The rows come from 5 hidden closed curves, with some noise, and rows from the same curve form a group. Each curve winds through 8 dimensions. The rows are also pushed far along 5 directions, which tell nothing about the answers.
In the rows, 128 means zero.
Known rows, each followed by its group:
[169 153 159 117  99  93 162 121 150 139  72 122  85 139 157 153 114  85
 143 175 121  90 100 143 147 144] : K881
[145 141 128 135  93 124  97 120 114 124 148 138 146 109 135 139 129 134
 130 129 141 132 148 128 132 127] : K881
[150 174 154  78  70  66 156 101 128 161  63 152 107 158  80 158 132  82
 105 143 171  80 100  78 101  89] : K567
[146 130 141 111 142 110 136 145 119 145 138 123 118 141 108 171 112 118
 133 142 133 136 136 137 144 108] : K343
[134 108 102  79 135 115 160 137 140 168 170  95 100 145  57 168 125 114
 106 100 148 153 173  86 122 136] : K896
[187  89 101 122  93 121 126 185 160 136 108 105 106 135  70 152 177 117
 159 106 127 172 109 134 186 138] : K881
[129 164 151  99  78  88 164  87 163 137  94 159 100 112 103 162 123 116
 106 180 155 115 113 121 131  91] : K896
[ 86 117 114 123 118 114 154  97 140 103 107 164 143 113 104 123 172 149
  93 131 137 103 101 108 115  84] : K896
[ 59  95  74 130 170  96 104 112  94 117 178 139 148 169  70 106 118 150
  94  76 155 139 160  47 120  91] : K881
[ 50 179 147 159 126 174 127 136 132 134 145 166 144 129 139  81 116 150
 120 137 139 118 143  70  69 149] : K881
[136  98 118 120 122  76 167 152 123 143 118 128 117 144 106 153 122 116
 138 134 152 118 120 109 143 115] : K343
[111 124 129 131 105 186  99 129 171 106 129 128 135 125 119 104 151 148
 106  97 116 144 128 117 151 130] : K896
[104  75 110 144 184 128  90 146  72  80 185 123 185 122 178 137 129 167
 127 141 104 107 152 153 163 109] : K343
[ 97 112 103  88 152  92 127  89 104 143 171 109  96 132  53 148 121 144
  87  72 156 148 162  61 146 107] : K202
[104 120 114 147 182  94 116 145  48 104 200 107 145 100 196 176 121 147
 157 170 110  86 173 120 126 168] : K202
[168 125 140 113 110 150 105 148 141 116  71 136 140 155 107 125 175 121
 126 127 110 120  85 151 157  99] : K881
[127 136 110 141 141 135  81 125 110 115 129 119 117 135 128  98 134 141
 148 124 122 146 133 111 141 151] : K202
[144 112 113 126 132  72 137 108 120 127 105 121 106 135 117 136 109 111
 138 120 142 132 110 131 142 112] : K567
[140  93  83 105 150  92 116 118 108 109 150  81 115 115 136 153 162 124
 131 132 106 112 145 118 155 158] : K567
[123 181 175 116  71 182 188 158 204 186 123 149 123 125 128 125  82 101
 128 160 165 143 152 121  47 151] : K202
[ 93  95 124 161 138 189  95 135 116 106 170 140 182 111 138  82 127 174
 109  55 131 153 141 131 121 119] : K202
[111 136 119 150 134 139 159 157 149 149 135 143 113 124 100 119 126 138
 151 140 138 170 130 124 110 143] : K343
[ 92 166 176 141 112 172 110 118 104 103 142 173 178 101 163 134 161 165
  95 146 110  76 122 130 128 104] : K881
[ 93 125 122 122 113 105 133 115 132 120 118 138 124 113 106 121 147 139
 115 122 146 119 113  85 135 118] : K202
[ 80 182 170 117 116 152 131 154 159 132 149 138 153 100 198 135  60 121
 151 222 152 109 166 121  44 148] : K896
[ 97 163 155 130 115 103 148  83  88 136 124 176 135 122 112 135 145 145
  88 127 140  84 112  95 126  92] : K896
[201 117  96  75  79  96 152 115 178 166  55  98  54 174  31 131 158  77
 123  76 150 155 102  94 149 134] : K896
[114 116 115 130 144 152 136 121 143 126 131 117 107 140 129  98 132 139
 120 125 112 138 136 116 143 154] : K567
[130 162 140 114 121 109 128 118 107 142 155 126 145 129 183 145  96 102
 128 192 128  79 167 122  88 154] : K881
[114 127 126 146 129 176 123 175 169 137 118 137 151 147 100  96 143 118
 134 103 117 157 108 131 104 122] : K343
[ 74 146 178 192 124 241 105 138 153  97 131 189 190 100 150  72 126 185
 108  79 116 159  99 174 109  86] : K343
[150 173 142 133  58 182 110 125 184 159  86 156 127 152  73  76 142 106
 113  82 143 168 110 115 101 126] : K202
[ 92 142 126 130 120 123 154 122 144 110 114 156 137 115 140 126 152 137
 122 179 127 100 117 116 101 119] : K896
[ 97 160 154  75  90 110 179 113 179 130 103 145 125 124 135 165 121 107
  97 200 152  73 130  99  82 106] : K896
[114  82  80 134 149 150 117 174 143 158 203  82 129 144  95 105  86 125
 140  59 150 196 191  90 107 174] : K202
[188 140 131 126  89 165 122 165 151 136 109 124 119 137 123 143 161 117
 151 141 116 140 129 149 140 158] : K567
[141 130 129 124 130 123 137 108 126 132 137 116  96 119 150 129 107 134
 134 147 130 132 147 136 149 156] : K343
[ 98 126 132 107 119 129 151 127 129 154 142 139 154 139 113 111 120 122
  98 121 154 109 143  93  85 119] : K881
[172 116 107 130  98 116  99 148 124 135 117 127 139 150  87 131 132 113
 142  76 150 156 125 122 127 112] : K567
[113 137 153 119 113 152 180 130 161 138  98 152 109 121 141 112 110 145
 130 162 155 126 123 126  95 136] : K202
[171 115 143 182 104 171  81 125 107  71  78 153 166 141 187  95 183 143
 125  89  76  85  71 181 188 119] : K567
[133 122 140 114  86 169 127 144 173 155 122 140 137 156  86  91  93 126
 109  80 173 167 144 105 113 111] : K881
[160 115 110 153 127 113 127 130  98 107 130 139 138 130 138 156 165 133
 134 117 107 106 116 148 149 123] : K567
[ 28 101 121 152 179 122 120 121  78 111 194 154 176 120 133 102  92 178
 100  95 155 123 155  80 108  94] : K343
[130 134 117  97 110 174 141 155 182 171  97 136 111 194  33  83 126 112
 114  90 162 178 132  82  93 118] : K881
[ 60 107  84 135 146  87 142  92 104 126 153 154 137 117  63 111 153 156
  93  82 155 138 126  68 113  92] : K202
[ 80 167 169 171 132 198 123 170 171 117 134 150 174 110 184 108 106 124
 145 154 105 123 118 158  68 135] : K343
[163 138 143 134 117 121 136 122 111  99  95 145 138  88 159 171 189 139
 141 177  96  94  87 185 148 115] : K896
[124  90 105 113 144 108 124 155 111 130 169 108 162 121 126 145 130 125
 130 131 133 127 149 128 122 123] : K881
[112 124 122 138 138 135 123 112 145 124 102 147 139 135  84 107 144 125
 112  78 124 152  88 142 116  81] : K343
[128 119 118 109 123 112 164 177 163 151 140 100 124 135 125 159 131  89
 142 160 125 115 142 111 107 159] : K343
[ 93 172 137 135  77 211 109 105 193 152  97 177 109 152  35  40 125 158
  96  65 172 208 126  73 102 110] : K896
[144 133 135 142 135 140 112 136 131 121  94 148 134 166 129  98 115 126
 137 137 123 140 108 153 136 104] : K567
[164 110  97 113 117 103 100 142 111 120 152  95 134 117 127 164 138 113
 146 112 130 127 150 123 128 147] : K567
[145 110 118 125 139  91 130 112 131 125 108 126 124 127  88 152 139 113
 123  92 123 143  91 156 146  78] : K343
[119 127 129  86 142 130 146 112 155 161 150 103 108 153 100 132  69 103
 101 110 152 149 166 112  97 121] : K202
[162  97 115 176 122 139  93 114 111  87 123 140 140 119 143 114 183 159
 123 111  78 133  97 181 230 120] : K896
[151 147 155  66  89 121 150 108 155 164  98 124  99 159  78 145 110  98
  93 116 162 118 132  96 120 107] : K567
[113 137 157 126 105 140 131 114 138 122 125 155 127 152 120 133 106 141
  94 111 145 114 131 109 153  94] : K881
[ 86 103 113 102 162 128 110 118  96 105 174 120 166 127 134 139 143 150
  92 132 123  93 158 102 122 111] : K567
[164 150 121 146 126 151  65 150 121 129 131 112 123 155 132 111 115 112
 161 111 115 155 140 130 138 156] : K567
[100 134 126  77  98 126 152 124 162 181 145 125 129 162  56 117  90  99
  85  81 186 141 165  52  66 112] : K202
[192  90 104 140  96 155 133 171 203 144  81 111 111 146  58 115 161  98
 147  55 116 204  81 171 152 121] : K343
[ 81 124 112 132 113 129 124 127 168 125 147 121 121 121 120 102 100 131
 123 117 150 147 146  82 119 141] : K896
[103 100 112 135 132 123 133 142 132 129 169 126 149 113 126 125 111 139
 127 122 145 148 153 120 122 129] : K896
[142  95  94 135 163 129  98 108 126 103 138 118 145 142 115 120 155 128
 113 109  87 145 117 174 164  99] : K202
[126 134 117 129 150  85  85 105  72  93 131 121 130 112 156 149 149 139
 138 154 109  94 122 124 159 125] : K202
[140 145 144 131  83 124 150 129 141 139 106 133 106 123 123 137 141 115
 127 113 135 109 115 103 136 148] : K567
[160 120  97  85  97  29 150 150 131 163 141  84  88 125  82 200 123  76
 153 140 164 125 151  71 133 149] : K881
[108 145 128  82 155  87 148  98 114 148 152 113  96 132 102 169 103 120
 110 162 141 118 158  97 120 119] : K567
[161 215 206 160  23 201 178 142 218 153  43 186 100 124 182  91 125 110
 146 212 126 115  93 160 113 173] : K896
[138  96 110 103 134 105 161 101 131 123  96 122  88 147  96 127 152 135
 107 111 132 122 110 113 165 119] : K202
[142 151 146 145 128 146  99 105 113 111 119 141 142 136 179 106 114 128
 129 151 107 109 127 161 131 131] : K881
[136 107  89 144 146 114 139 164 155 137 153  75  97 127 163 120 104  98
 175 153 111 148 157 126 124 210] : K343
[102 142 143  99 122  54 163 131 122 148 140 103 110 110 158 173  89  90
 136 176 150  75 141  85 105 151] : K343

New rows, each followed by its group:
[ 95 128 111 145 153 170  99 161 151 129 168 104 143 105 120 109 139 133
 142 113 104 170 141 130 112 158] : K343
[189 181 163 114  88 120 180 191 204 191  86 102  63 146 139 163  65  54
 197 205 144 157 134 148  90 188] : K343
[163  94 118 137 147 140 108 143 105 116 142  98 152 100 153 135 175 131
 139 119  83 126 114 183 168 147] : K881
[124 109  98 133 169 104  73 138  96 113 162  88 143 123 151 123 109 119
 154 121 113 138 147 130 130 147] : K881
[130 125  95  86 101 133 141 137 149 181 152 129 120 162  15 125 132 120
 102  81 180 183 172  65  92 117] : K881
[ 99 206 200 120  81 154 144  90 146 125  89 180 141  70 170 130 134 142
 112 195 139  83  98 143  84 108] : K343
[153 134 135 119  93 142 127 145 136 138 124 134 127 130  99 148 169 127
 120 121 123 125 125 120 153 130] : K881
[ 96  90  82 110 170 111 134 107 141 117 171 103 121 141 114 130 110 130
 106 125 124 143 164 114 128 124] : K896
[ 93 161 142 113 126  94 158 116 134 165 136 129  97 110  94 143 100 119
 130 140 163 141 136  84  98 130] : K343
[176  87  93 132 105 144  98 131 129 112 132 100 124 112 103 130 177 140
 129  57 113 156 126 137 176 146] : K567
[114 139 136 153 135 158  77 144  98 123 157 127 152 110 135 109 125 151
 143  96 128 151 140 118 129 141] : K896
[ 96 119  83 123 181 139  83 153 138 131 178  81 122 155 132  95  69 116
 158 130 133 176 186  97  86 170] : K896
[129 123 109 145 140 140 136 128 126 121 122 135 126 142 132 108 157 134
 132 141 105 124 121 132 133 143] : K896
[151 153 137  84 112 105 161 130 141 175 101 126  85 169  83 137 108 100
 128 162 161 134 141  93 115 135] : K343
[ 89 109  97 118 174 121 102 125 121 126 166 109 148 133 115 106  96 127
 127 111 138 158 155 117  93 116] : K343
[100 151 170 141  88 131 150  63 104 106 111 211 170 111 147 124 146 167
  66 140 146  70 106 133 125  56] : K881
[113  60  44 131 194  77 108 170 102 134 238  55 116 114  93 170 125 129
 160 104 115 184 192 102 167 172] : K202
[ 97 145 139 137 111 139 112 129 127 110 110 166 153 160 131 102 130 137
 109 136 139  97 121  93 118 101] : K881
[138 173 149 128  98 140  99 121 124 136 104 149 130 146 112 117 119 118
 125 115 143 125 123 109 109 118] : K567
[134 132 110 145 130 110 108 136 105 109 103 149 147 141 128 120 161 129
 146 153 121 117 106 131 126 115] : K567
[116 132 140 158 138 135 139 134 126 117 108 149 133 143 130 120 152 128
 121 112 100 109  89 136 146 113] : K343
[133 153 161 163  84 140 135 112 132 115 103 176 140 113 155 116 155 145
 116 155 115 103  96 151 166 116] : K896
[135 147 150 119 136 148 125 145 125 135 135 136 132 152 133 145 117 127
 126 159 119 118 141 135 133 123] : K567
[172 137 141 134  66  88 163 121 142 146  81 153 105 127 112 142 156 110
 130 150 136 114  93 135 174 122] : K896
[185 143 147  97  88 149 143 155 169 162  77 133 107 161  65 141 153 101
 128 128 135 152 102 139 140 111] : K343
[155 148 136 129 107 149  91  97 142 108  69 148 131 143 124  91 149 123
 119 128 115 132  86 159 142  98] : K202
[163 126 131 113 108 142 111 146 124 117 125 121 140 134 133 154 168 125
 125 136 110 105 132 135 147 135] : K567
[ 57 177 150 118 157 104 154 113  93 133 155 159 140 107 163 143 109 148
 125 227 141  83 154  97  70 125] : K343
[138 155 130 142 107 149 111 117 175 113 105 134 101 119 141 114 123 130
 143 165 115 157 121 154 151 140] : K896
[155 144 112 109 150 141 122 178 146 175 145  83  81 180 116 114  83  93
 171 171 131 170 180 103 120 201] : K343
[118 128 120 129 131 107 147  92 100 120 109 168 139 134 100 125 172 144
  98 129 126 103 102 122 133  86] : K896
[105 135 129 112 151 102 114  97 103 115 157 117 131  85 136 153 133 144
 120 149 121 122 138 133 133 119] : K343
[121 133 142 134 133 175 131 159 143 139 147 137 137 136 101 136 139 140
 118 114 118 150 136 131 138 123] : K343
[136  96 112  93 126 113 167 121 151 138 125 120 127 157  98 145 134 107
  94 109 135 112 134 121 120 107] : K343
[116 147 142  96  82 114 160 128 168 174 112 127  91 131  67 126 103 111
 117 107 179 152 131  67 112 130] : K567
[ 66  99 116  99 161 107 157  84 109 118 143 149 128 117  81 125 124 176
  84 106 168 136 134  95 116  71] : K202
[124 113 115 127 136 125 134 113 149 144 115 135 118 139  56 117 121 124
 110  60 146 178 105 130 123  79] : K343
[ 87 185 176 115  70 155 141 113 172 155 110 168 134 143 128  90  76 117
  95 142 175 114 139  79  79 115] : K896
[127 153 132 120 133 119 122  91 127 115 100 145 115 132 121 126 150 130
 115 159 112 115 107 138 141 106] : K202
[144  87 101  91 135  61 161 157 123 136 145  96 129 132 101 198 162  96
 125 143 121  95 129 114 149 121] : K343
[155 116 111 100 118 154 146 156 158 166 150  99 100 150  70 143 132 116
 124  98 137 170 162 106 128 155] : K896
[160  87  93 153 144 110  83 103  74  69  89 162 168 140 107 120 218 162
 116 100  92 116  68 173 191  57] : K567
[117 178 175  54  47  92 188  92 158 166  48 179 128 120  61 153 136 104
  84 134 211  85  92  74  46  57] : K896
[ 85 129 176 178 124 227  89 147 132  99 158 161 186 102 173  82 114 185
 112  87 120 142 131 152 138 115] : K343
[147 145 155 163  76 135 135 120 135 125  95 172 135 119 140 110 158 139
 126 144 123 116  92 148 169 120] : K896
[ 79 152 145 121 121 143 166 127 146 158 144 140 116 132 100 120 126 129
  98 118 140 118 139  71 102 140] : K343
[113 164 150 151 115 163  95 151 112 141 145 141 143 119 133 107 119 141
 143 120 134 142 142 106 116 148] : K896
[ 69 179 191 138 112 146 189 128 131 144 141 176 131 111 163 146 103 144
 105 178 143  77 139  99  92 128] : K343
[136 127 126  98 108  67 125 123 133 137 133 101 110 140 129 157  98  90
 123 145 142 104 144  96 146 132] : K896
[102 113  80 105 147  79 148 118 111 142 152 133 129 145  62 143 156 122
 106 121 144 130 143  80 110 104] : K202
[ 89  93  67 154 162  92 100 140 110 128 202  98 121 140 112 110  80 133
 145  86 150 173 182  74 133 157] : K881
[104 136 115 135 135 122 108  93 148 102 124 128 109 112 132 115 119 138
 126 137 124 148 124 131 137 121] : K896
[102 183 151 105 112 144 137 150 161 154 133 135 139 153 142 129 103  92
 126 202 131  98 155  97  66 146] : K202
[178 131 127 141  79 166 169 114 176 145  49 159  79 134  77  83 159 141
 135  96 147 183  83 151 134 131] : K202
[139 104 108 132 136  77 138 162  98 145 167  97 123 117 134 164 126 111
 156 136 129 120 150 110 141 165] : K896
[ 95  66  57  96 191  95 137  88 100 124 178 110 132 154  62 126 146 143
  79  80 131 144 159  96 129  93] : K343
[ 79 110 117 156 167 163 110 165 132 106 181 113 174 115 168 121 132 136
 134 130  93 122 147 135 112 148] : K343
[208 153 151  93  97  99 157 133 121 157  85 126 108 137 121 182 150  90
 141 175 126 100 111 159 132 127] : K896
[125 158 136 130  81 154 105  97 168 115  80 156 106 129  91  98 158 138
 110 112 134 144  97 109 149 108] : K896
[172 143 158 115  98 150 130 134 142 114 103 124 126 103 155 173 171 126
 132 158  99  98 109 169 154 134] : K896
[161  73 105 109 148  72 138 126  85 120 150 104 148 116 128 176 150 122
 122 117 120 104 127 157 158 105] : K896
[145 132 126 116 111 102 108 137 129 113 119 132 142 108 127 158 142 127
 147 174 137 128 121 147 138 105] : K896
[ 99 144 124 142 160  89  96  99 112  79 148 114 125  91 204 157 110 131
 147 200  96  95 134 151 145 135] : K896
[146 125 116 127  95 138 124 130 134 142 118 132 133 149 106 106 156 118
 115 103 130 123 129 105 131 141] : K881
[ 77 170 166 127 104 142 159 118 145 143 120 154 130 109 127 124 139 129
 100 138 133  91 116  88  96 132] : K343
[157  79  89 139 161 140  86 115  93 107 153 103 110 138 119 102 147 166
 131  92 107 168 145 141 210 147] : K343
[  9 145 146 136 173 151  88  90  97 114 201 148 168 136 137  87  46 164
  77  76 160 123 179  61  82  92] : K881
[148 169 178 130 110 160 155 136 160 120  90 129 105 118 214 132 119 117
 149 223  97  87 117 171 130 173] : K567
[150 100 130 103 136  77 140  95  89 124 136 108 132 120 138 173 136 115
 101 106 121  82 122 137 156 107] : K896
[173 165 145 119  87 171 114 138 161 170 100 133  98 158  82  99 114 113
 137 108 147 179 134 122 127 145] : K896
[ 63 184 175 123 123 165 124 128 130 138 141 148 154 136 180 100  75 122
 110 158 147  81 157  80  50 144] : K896
